The rows are grouped in 4 ways, from coarse to fine. Each group lies inside one group of the grouping before and may be the whole of it. The rows also spread widely along 15 directions, which tell nothing about the answers.
Some rows, each with its group in each grouping after it:
[ -7  16  20   3 -22 -13  -9 -43   4   9  12  19  17 -18 -14  16  -5  18
   4  -8  10 -26  17 -20 -42  12  22  -2   9   1  41 -39  10 -11 -35 -23
 -21]
k275 k72 k706 k622
[ 29   6  -9  10   0   5 -30  26 -24  28  25  32  41   4   3  12   8  11
  18  49 -25  33  17  -4   4 -16   2  24 -14  51  10  -9  19  18  21  14
  11]
k275 k28 k127 k975
[-14   7  25  -1 -25 -39 -28  -9   3 -15  17 -28 -44 -31   1  29   0  20
  21 -26 -40  15  -4  15  -5 -10   0  -9  -1 -20 -12  -8 -23 -40 -44 -29
 -27]
k275 k72 k706 k640
[ 17  -2   0  -8   5  27   0  29   5  19  14  28   8  15  15  11 -14  -2
  -4   2 -12  -9   9  -6  14  -4 -15   2   9  12  -4  14  32  19   5   1
 -10]
k275 k28 k549 k879
[-11  23 -11  -5   9  -7 -13   5 -33  18   3  20   1  -1  -3   4 -11  13
  -4  16 -21  14  30  -8  16 -34  15  24   1  17  -1   1   9 -12  12  16
 -13]
k275 k596 k882 k939
[-22  24  15 -13  13   9  -8 -32 -19  11 -25  -9 -46   1  -9   4 -11   5
   3  -7 -18 -11  -3   3 -19 -21 -27   6  -5 -51 -28  31  10 -27   0   9
 -29]
k453 k705 k391 k842
[ 11  -7   0 -19  -7  21 -13   4  24   5  18   8   9   9  19  25   1   3
   7  10  -6  -1 -18  12 -23 -19 -14  -9 -11  13   4  -1  14   6 -10   2
  -3]
k275 k28 k549 k490
[-21  13 -26  -1 -14  29   7 -17 -17   5   0  14  -4  56  28 -25 -15 -19
  16 -13   1 -21 -10   5  -8 -29  -6  21   7 -29 -10  -2  32   4   7 -50
 -30]
k453 k812 k363 k659
[ -1   2   8   3  14   1  20  31  14  -8  15  10 -24  -9  -1  13  -5  22
 -26   2 -32   9  19  -3  24  -5   6  24  -3  11   9  17  26  12 -23  -6
 -21]
k275 k72 k394 k824
[ -6  30  -5  23   1 -26  -2 -21 -34 -12  -2  -2 -24 -27 -28  20   2  -2
 -17  -9   4 -13   3 -48  20 -31  21  48  36   0  20 -20  -8   1 -31  -2
 -25]
k453 k180 k447 k864
[ 21  20   6  35   0   8 -31  28 -29   4  -4   0  10  -4  17   0  25 -17
  36  18   6  43   8 -20  44  -8 -50   5  16  22  19   0  13   1  -3 -16
 -10]
k275 k28 k127 k723
[  5   7  11  15  24  44  23 -11   0  13  13   8   5  13  22 -16 -10 -17
 -11  -6  24 -17  -6   3  -7 -18   1  -8  21 -15   7 -13  19 -18 -28  10
   6]
k453 k180 k447 k998
[  0 -10  18   7 -17  31  12  -4  12   3  17  -4  -1  13  17  -2   3 -12
   2  -8 -17 -31 -10 -24 -11   5   2   3  -3  -1  -9  13  21  10 -20 -24
   0]
k453 k718 k817 k729
[-14   6 -39  -3   3  39   4   1  -4  10 -15  12  33  23   2 -12  -4  -6
 -31  38  14   0  -5 -48 -19 -47   1  15   5  39   1  20  12  28  -9  -6
 -11]
k275 k596 k925 k326
[  4  -3   4  -9 -14  29 -38   7  -9  19  -5  -4  33  -2  39  16  25 -19
  22  15  -5  14   2 -19  25 -35 -14 -16 -13  51   5   5   3  -7  29  16
  24]
k453 k812 k780 k262
[ 19   8  17 -26  29  37  22   5   7  44  13  43  10  22  21  -8 -30  -8
 -20   9   8 -13  32  22 -15   0  -8 -17  -5  -5  20   7  37  20   7  46
  -1]
k453 k705 k391 k113
[-10  10  15  -2 -11  -2  13   0   3  -7  11  11 -14   6  16   1   6  -6
   3   0 -20   1  15   1  11   3   1  16 -17   1  25   8  25  19  -8 -12
 -20]
k275 k72 k394 k61
[ -6  22 -30 -11   1  11   4 -16 -22   5  29   5   0  35  26 -32   3 -23
  -8  40  15  12  12   4 -34 -22 -11   3 -21  -9  50   0   3  14 -35  -8
 -19]
k275 k596 k925 k720
[-22   7  20 -30  -1  10   2 -13  12  14 -13   7  -7  -1   4   8 -13  14
 -10   4 -27  -9  16  -6 -23  -6   0 -11 -20  -5 -14  30  12  -6  -5  10
 -13]
k275 k596 k738 k806
[ -5  16  35   8  15  17  38   5  15 -24  -7  -2 -30  -9  28  -1  11 -32
  -9 -19  20  -2  13 -10  44 -10 -12   0  19  -1  38   7  24  12 -20  19
 -13]
k275 k596 k882 k371
[-13   4  -8 -55 -32   5 -39 -19   1  42 -16  11  19  16  15  13 -20  -4
   4   3  -6 -12  14 -20 -36 -16 -20 -35 -16  13  -6  23 -10  17  -1 -10
 -23]
k453 k705 k211 k936
[-58  23  -9 -33 -12 -25 -23 -22 -14  26 -29 -21  -4  -7  16  -9 -17  10
 -15   0  -6  29  42 -11  -3 -53  27 -27 -15  18   4  16 -41 -28 -28   5
 -24]
k453 k705 k211 k492
[-11  11  -7 -20  -6  -8  14   1  -8  -9  36  -2 -28   6  14  -1  -3 -10
 -26  -7 -19 -25  13 -10   5 -11  23  15  -1  -4  25   6   2   5 -35  -5
 -20]
k275 k596 k738 k806
[  5  14  32 -20  -7   4  11 -24   7   0  -9  19 -38  21  18  17 -17 -17
  32 -26 -18  -8 -13  41  -6 -11 -19   8  -7 -42 -15   0  29  14  29  13
 -26]
k453 k705 k211 k492
[-13  12  21 -21  18  35   0 -10 -12  21  -7   8 -14  -1   6   8  -9  -8
 -11  -9 -24 -33  -1  -7   7 -24   1  -2   6 -12 -42  30  19 -26  26  47
   7]
k275 k596 k882 k371
[-24  12  31   5  31  10  10  -7  29  -5 -32 -13 -18 -34  -9  17   2  31
 -21   8   5  24  16 -10  -4 -28  -7 -11  -2   5   8  17   8 -33 -35  20
 -15]
k275 k596 k882 k371
[ 18   1   3 -26  -8  13 -13  35 -15  18   8   6 -31  13  10   7  -2 -21
  -8   9 -46 -15  13 -30  27  10 -50  11  -8  -7 -15  65  16  44   8  -4
 -21]
k453 k718 k817 k729
[-35  23 -35 -33  -7   8 -37 -36 -24  34 -31  17  16  21 -14   2 -10  25
  -8  32  -4 -10  22 -29 -45 -35 -13  14 -23  -2   6  21  14  -2   9 -24
 -35]
k453 k812 k363 k659
[  5   7  16   7  -8   5 -19   1  -8  14  15  12  17  -4   4  15  11  12
  21  15 -21   5   7  -4  -4   1   1   8 -11  18   4  -7  22  -9   3  -4
   1]
k275 k28 k127 k723
[ 13  11  14   3  29  16 -15 -19   6  35 -11  28  14 -15 -24  23 -19  43
  -1  19  14   8  14   4 -42  -9 -20  -4   3 -10  12 -18  22 -26 -20   8
 -16]
k453 k180 k447 k864
[ -9   8  -2  13  -1  -1  36  -5  -1  -1  12  18  -6  36  22 -17 -26  -6
   6   7 -30  27   4  34 -12 -35  34  35 -13  -6 -14 -14  21  22   5  -6
  -7]
k453 k812 k780 k262
[  8  13   4 -17 -35 -15 -41 -10 -28  29  12   9  13   0  -4  14 -17 -16
  14  -2 -32 -18   0 -32 -18  -2  -5  -5  13   6 -33   9 -16  15   1  -1
  -6]
k275 k28 k127 k975
[  3  11  24  20  -2  15  18   7  -6 -14  13  -2 -24   8  31  -9  28 -20
  21  -6   8  -2  19  -7  37  16 -24  16  -7  -8  55   3  39  12 -16 -30
 -22]
k453 k705 k391 k842
[ 36   3  20  21  10  14  17  10  -5 -11  34  24 -29  19  14  15  10  -4
  32  -2 -18   1 -15  35  16   2 -11  45  -6 -19  15 -22  51  12  15  -6
 -12]
k453 k705 k211 k936
[-13  12  56  39 -24 -17  17 -13   7  11 -27  16  13 -19 -13   0 -39  11
  25 -34 -22  12  21 -28  -5  13  30  -1  37   2 -52 -17   2  -2 -10 -22
 -12]
k275 k596 k925 k326
[-30  23  18 -30 -12  -3  -5 -20 -12  11 -18  18   0  -1  26   7   0  -8
  12  -3 -19   8  30  15  22 -23  14  -3 -25  15  14   7  14   0  39  35
  -6]
k275 k72 k394 k824
[ 24   2  28  18   8  21  26  10   8   0  23   7 -25  18  30  -7 -16 -26
  15 -24  -3   1 -11  27  10  -5 -13  -2  20 -26 -11 -10  22   6 -16   3
  -5]
k453 k705 k391 k113
[-10   9  22  19  -8   6  14 -24  13   7 -17   6   8  10   6  -9 -12   4
  14  -2   9  13   6  -9 -28  -6   3   0   1  -3   6 -11  14   7 -27 -27
 -20]
k453 k705 k211 k936
[-33  20   4  18 -28 -21   8 -28 -15   3  -8  15  11  15   8 -13 -21   4
  23  -5 -28  26   8  11 -15 -29  44  24  -6   5 -21 -22   2   0   3 -18
 -15]
k275 k72 k394 k61
[-32  11  -6  -4   2  28  19 -14  -7 -11   1   2 -24  31  21 -13   8  -9
  -1   8 -23 -14 -10   8   1 -24   6  29 -25 -22  -5  25  36  -1   8  -9
 -18]
k275 k28 k549 k879
[  9 -11 -27  -3 -10  -5   4  39  12  17  39  16   8  22  15   5 -30  20
 -14  -4 -12  12  17   5   1 -23  26   8  13  29   9 -19   2  17 -42 -42
 -26]
k453 k705 k211 k492
[ 11   6  30   2  15  16  14  -4  -2  12  20   7 -20   5  17   2  -9 -10
   1  -5 -19  -9   6  18  -3  -4  -1   3  -3 -22  -4   1  22 -11  -1  21
   5]
k453 k812 k780 k262
[-43  25   6 -31   8   7  19  -8  -8  23 -20   8 -20  19  14 -16 -39  -9
 -26 -22 -19 -13  24   8   5 -26  16 -14   9 -24 -30  32   4  -6  -4  20
 -24]
k275 k28 k127 k723

New rows. What belongs after each?
[  2  14  29  26  14  13  -8  -3  -1  12  -7  14   3  -3  -3   8   0  26
  31  12 -16  27   3  20 -10  -2 -17   8  -7 -11 -11  -8  33 -29   3  -7
  -9]
k275 k28 k127 k723
[ 11  -2  47 -15   0  14 -23  -9  19  34 -12  28  21 -21  -8  40 -17  27
  19   3 -32  -3  10   2 -26   7  -4 -17 -13  12 -36   9  23 -10  29  35
   9]
k275 k28 k549 k879
[  1  17 -32  16  -8  27   4 -11 -24   1   7  30   9  44   3 -17  -4  -9
  14  17  12  -8 -10 -13 -18 -15 -21  37  11 -13  12 -12  40  19   0 -48
 -36]
k275 k596 k925 k326
[  4   7 -19  -3  25  35  20  -1  -3   7  10  30   4  31  11   2  -2   3
 -15  28  -2  -4   3  11  -6 -35   3  38 -15   4  22  -3  48  16  18  10
  -8]
k453 k812 k780 k262
[-10  11   4 -20  -7  13 -10 -19   4  12 -14   3   0   4  13  12   2  -6
   0  -2  14  -9   5 -15  -8 -23 -11  -8  -3   7  22   3   8   3  -8  -2
 -22]
k453 k705 k211 k492
[ -5   1  25  -8  -4  30 -47   9  18  26 -26  25  28  -6  10  33  18  50
  47  10   0  14  23   5   9  13 -51 -21 -23  18  20   5  55 -36  24 -39
 -25]
k275 k28 k127 k975
[-19  13  -4 -10   8   5   4  -5 -19  25  -5  10  -4  16   3 -13 -17   3
 -17  25 -36   9  23  -8 -13 -24  10  19 -21  -3 -19  30  10   7   7  10
  -6]
k453 k812 k780 k262
[ -7  10 -10  21 -17  -1  -9 -38   5 -36  -7 -16 -16   7   0  24  21   0
  24   3   5   6 -45  -5 -27 -49  -3  40   0  -6   9 -28  11   0 -17 -36
 -22]
k453 k812 k363 k659
[  1   5   0  31  -9  -7  12  17   4 -12  17  -2   7  19  36 -24   1   0
  32  25 -10  73  10  28  -5 -21  -1   6 -18  16  18 -18   2   6 -34 -33
 -10]
k275 k596 k738 k806
[ -1  -1   7   7  19  34  13   8  -7  11  10   8  -9   6   3   5   1  11
  -9   8 -26 -16  -1  -8   8 -18  12  28  -6   3 -20  18  32  -8  10  10
   1]
k453 k705 k391 k842
[ 30   6   2   4  29  21 -22  15 -18  11  53   7 -11 -11   5  25  18  12
   1  19 -15  -9  -8  17   6 -13  -6  16  -4   1  17 -14  22 -39  -6  31
  13]
k275 k28 k549 k490
[  6  -6   4  14  -1  28  10   9  15 -14   5  -9  -4  10  13   1   2  -5
   4  11 -21  11 -33  -7 -15 -26  -9  10   0   5 -34  15   9   6 -18  -8
   1]
k275 k596 k738 k806
[ -6  13  -4  12  16  22  17   5 -13  -3  16  19   4   6  20   2  -3   2
  -1  -8   0  -3   4  12  31 -39  37  22  17  16   7 -29  26 -27   9  18
   2]
k275 k596 k738 k806
[-16   7   6 -19   5  11  20  10  10   0   5  -2 -28   6  31   3 -10 -11
 -18 -24   0 -10  22   7  33 -24   6  -9   6  -2  26   9  10  -2 -23   2
 -20]
k453 k718 k817 k729
[ -7   8 -29 -28  12  19 -12  17  -3  21  -6  14   1  14  11  12 -22   5
 -28  -7   7 -13  16 -14  19 -46  -5   0  23  15   4   9  11   1  -4  -3
 -25]
k453 k812 k363 k659
[-22   5  33  -7   1  -9  11 -16  32 -19  -8 -15 -46 -22   7  35  -1  24
   3 -34  -4  -3   4  18   9 -19   4  -4  -1 -18  22 -10  13 -31 -34 -12
 -31]
k453 k718 k817 k729
[ -7  21   8  20   4   1 -12  -4 -21  28  -4  13 -10  13   5 -14 -28  14
  21 -19  -1  12  28   7   1  -1 -22  -5  22 -35  -6 -15  18 -37 -19 -46
 -33]
k453 k812 k780 k262
[-17   1  -3  -1  10  33  -6  -9  11   9  -3  -5   5   0   1   3   0  15
 -19  14  -6  -4 -14 -14 -28 -28  -5  -6  -7   5 -13  17  10 -25 -27  -3
  -5]
k275 k72 k394 k61
[-10  -4   7   2 -12  10  11   1  11   9  18   7   9  16  26  -3 -12   2
   2 -10 -10  -4  12   3  -6 -12  19  -2  -2   7   6 -13  17  -2 -19 -28
  -7]
k453 k812 k780 k262
[ -6  34 -14  18 -13 -18 -26  -3 -41  -5 -12  -4 -17   3  -3   2   3 -19
  23  -1  -5  23  -6 -18  22 -31 -26  24  27  -9  -5  -3  -5   1  -7 -22
 -33]
k275 k28 k127 k723
[  3   8  20 -14   6 -15   2   2  -4   7  14   0 -34 -23 -18  29  -5  14
 -24   0 -34 -20  18 -22   0  -1  12  24  -5  -1   4  21   6  11 -17  18
 -15]
k453 k705 k391 k842
[  9  19   6  10 -10 -22 -21 -15 -22  12  14  -3 -14   1   2   3 -15  -5
  19  -3 -16  15   3   3 -21 -17  -6   7  10 -20  -8 -17 -12  -9 -23 -12
 -13]
k453 k812 k363 k659
[ 19  22  -4  37  10   5  22  -7 -17 -17  18  26 -11   9 -20   7   7  -3
  -3  17   0 -10 -10 -20  -2  -4   4  68  16 -10  26 -18  41  30 -10 -10
 -22]
k275 k28 k549 k490
[ 22   0  30  -2  20  49  21  14   1  12  43  18 -13   4  25   2  -5 -15
 -10 -31   4 -59   6  -2  26  18  -1 -10  28 -18   9  -5  41 -26  -8  14
   5]
k275 k596 k925 k720
[ 11   9  28  33   0   0   5 -10 -26  28  34  10  -5  18   6 -26 -19   4
  29   8 -38  16  10  23 -31  11  19  15 -11 -29 -31 -14  10 -21 -13 -10
   4]
k453 k705 k211 k492
[ 13   8  -8   9 -32 -13 -10 -12 -16   8  11  26  26  18   9   9  -6  -7
  32  23 -19  25   3   0 -16 -26  16  32 -12  30   8 -28   7  39  16  -9
  -5]
k453 k718 k817 k729
[ -5   4  31 -36  10  -7 -16   0  17  26 -16  -1 -21 -27  -5  34 -16  23
 -13   6 -33  12  26   1 -11 -14 -14 -23 -22   4  -8  33  -6  -6  -7  38
  -9]
k453 k718 k817 k729
[-24  12   9 -10   5  16   8 -34   7  -2  -5 -23 -12 -10  18   0   2 -18
 -23 -10  26 -18  -8 -17 -16 -35   7 -21   8  -7  23  -2 -15 -19 -50  14
  -4]
k453 k180 k447 k864
[-18   7  16  -9 -24 -23  30  -5  17 -25   6   4 -36   5   7  14 -19  -5
  -2 -24 -32  -5  -2   2   1 -14  25  22   4 -10 -10   3   6  29 -17 -18
 -31]
k275 k596 k925 k326
[  3   6  -9 -20 -10  -8   3   4  -4  -8  11   3 -34   6   0  25   1 -12
 -14  -6 -21 -20  -8 -20  13 -25   2  33   3   5   8  14   9  36  -7  -3
 -28]
k453 k705 k211 k936
[ -2 -15   2  31 -27  19  24  19  15 -25  15  -9   8  18  10 -10  12 -11
   1  20 -43   7 -26 -43  -9 -13  16  40 -10  30 -37  26  14  46 -19 -37
   2]
k275 k596 k882 k939
[ -5   7  27   7  -4   9  -4  -6   5  13 -16  -6   8 -14  -8   0 -10  -1
  -7  12 -19   8   4 -40 -26  -9  -9 -10   4  11 -34  28  -7   5 -23  10
   1]
k275 k596 k882 k939
[ -1  -9  17 -34 -14  38   0  29  39   8 -23   3  15   5  45  12  -3 -22
  -1  -8   8   5  11 -21  27 -12 -40 -47   4  36   4  38  11  33  -1   1
 -11]
k275 k596 k925 k720
[  8   2  10  -7   4   1 -12  20  10  15  10   8   3  -7   3  23  -9  16
   1   9 -22  18   6   7  -3 -13  -6  -6  -1  16  -7   4   9  -1 -13   6
  -8]
k275 k28 k127 k723
[-20   4  13  19 -16   2  -2 -26   2  -4  11 -10   0   6  17  -1  -3   9
  22 -19 -10  -1  -8   7 -19 -27  32   7   1  -6  -9 -31   5 -33 -23 -32
  -3]
k453 k812 k363 k659
[-23   1 -34   5   9  17  22  15  -9  -2  35 -13 -16  24  24 -19 -10   0
 -32  -8  -3  -9   1  -1  13 -47  41  18  13   7   8  -6   2 -18 -47 -23
 -15]
k453 k705 k391 k842
[-19  13   1 -28   3   1 -19  -4   2  25 -10   1  -1  -8   0   6 -14  12
 -19  10  -3   3  28 -22 -20 -18 -15 -24  -3   6   5  23  -7 -13 -31   3
 -23]
k275 k596 k882 k371
[ 14  -6  37   6   3  26  43  24  37   6  -5  18   1  12  27  -4 -18 -22
 -14 -13   3  -3  21 -14  14  15 -17 -11  13   7  14  18  34  49 -17  -7
  -9]
k453 k812 k780 k262
[ -1  13   1  -5  15  43  35   8  -1   1   4  29   2  40  39 -26   1 -23
   1  19   3   3  15  16  12  -9 -14  14 -17  -4  28  16  49  25  16   9
 -10]
k275 k596 k738 k806
[ -5   5 -12   6 -23   7  -3  -8   4 -24   4   7  -8  11   2  23  16  -3
   9  -2  -3 -21 -20 -29   3 -14  -8  38   4   6  19  -2  30  24  -8 -40
 -32]
k275 k28 k549 k879
[ -4   6  27   3 -20 -16   6 -18  12   9   2   1   3  -7   3   6 -15   0
   7  -5  -6   6  17 -14 -29   0  13  -5  -1   7  10  -8  -5  20 -35 -12
 -14]
k453 k705 k391 k842
[  3  -8   2   7   4  36  -9  18  22  14  -3  20  10  25  15   1  -5  30
  24  18 -18  29  -5  25 -19  -3 -42  -3 -21  -4 -13  13  44  -9  -2 -43
 -23]
k275 k72 k394 k61
[ 30   7   5 -14   7  -1 -19  -6 -13  29  19  15  -9  -9 -22  28 -28  -2
 -19   2 -24 -25  -6 -19 -30 -15  -6   9  22  -9 -29   1  -4   6  -8  28
   0]
k453 k812 k780 k262
[  9  -2   0  12  11  12   2   9   1  -1  37 -22 -18  -2  20   3   3  -8
 -10 -10   3   1 -14   2   5 -32  14  -4  15   6   7 -17 -10 -28 -50   0
   2]
k453 k705 k211 k936
[ -1   4   4  37 -16 -17   4  -4  -6 -19  38  -5 -18   2   3   5  -4  10
  21 -14 -34  14 -25  19  -8 -20  32  33   9  -9 -18 -35   4 -21 -32 -33
  -9]
k275 k72 k394 k61
[-13  16  16  10   4  16  13  -2 -22  14   1  20  -9  16  23 -15  -2  -3
  17  -5 -15  -3  25   9  28   1   1  19  -7 -16  10   2  35  -6  14 -13
 -15]
k453 k180 k447 k864
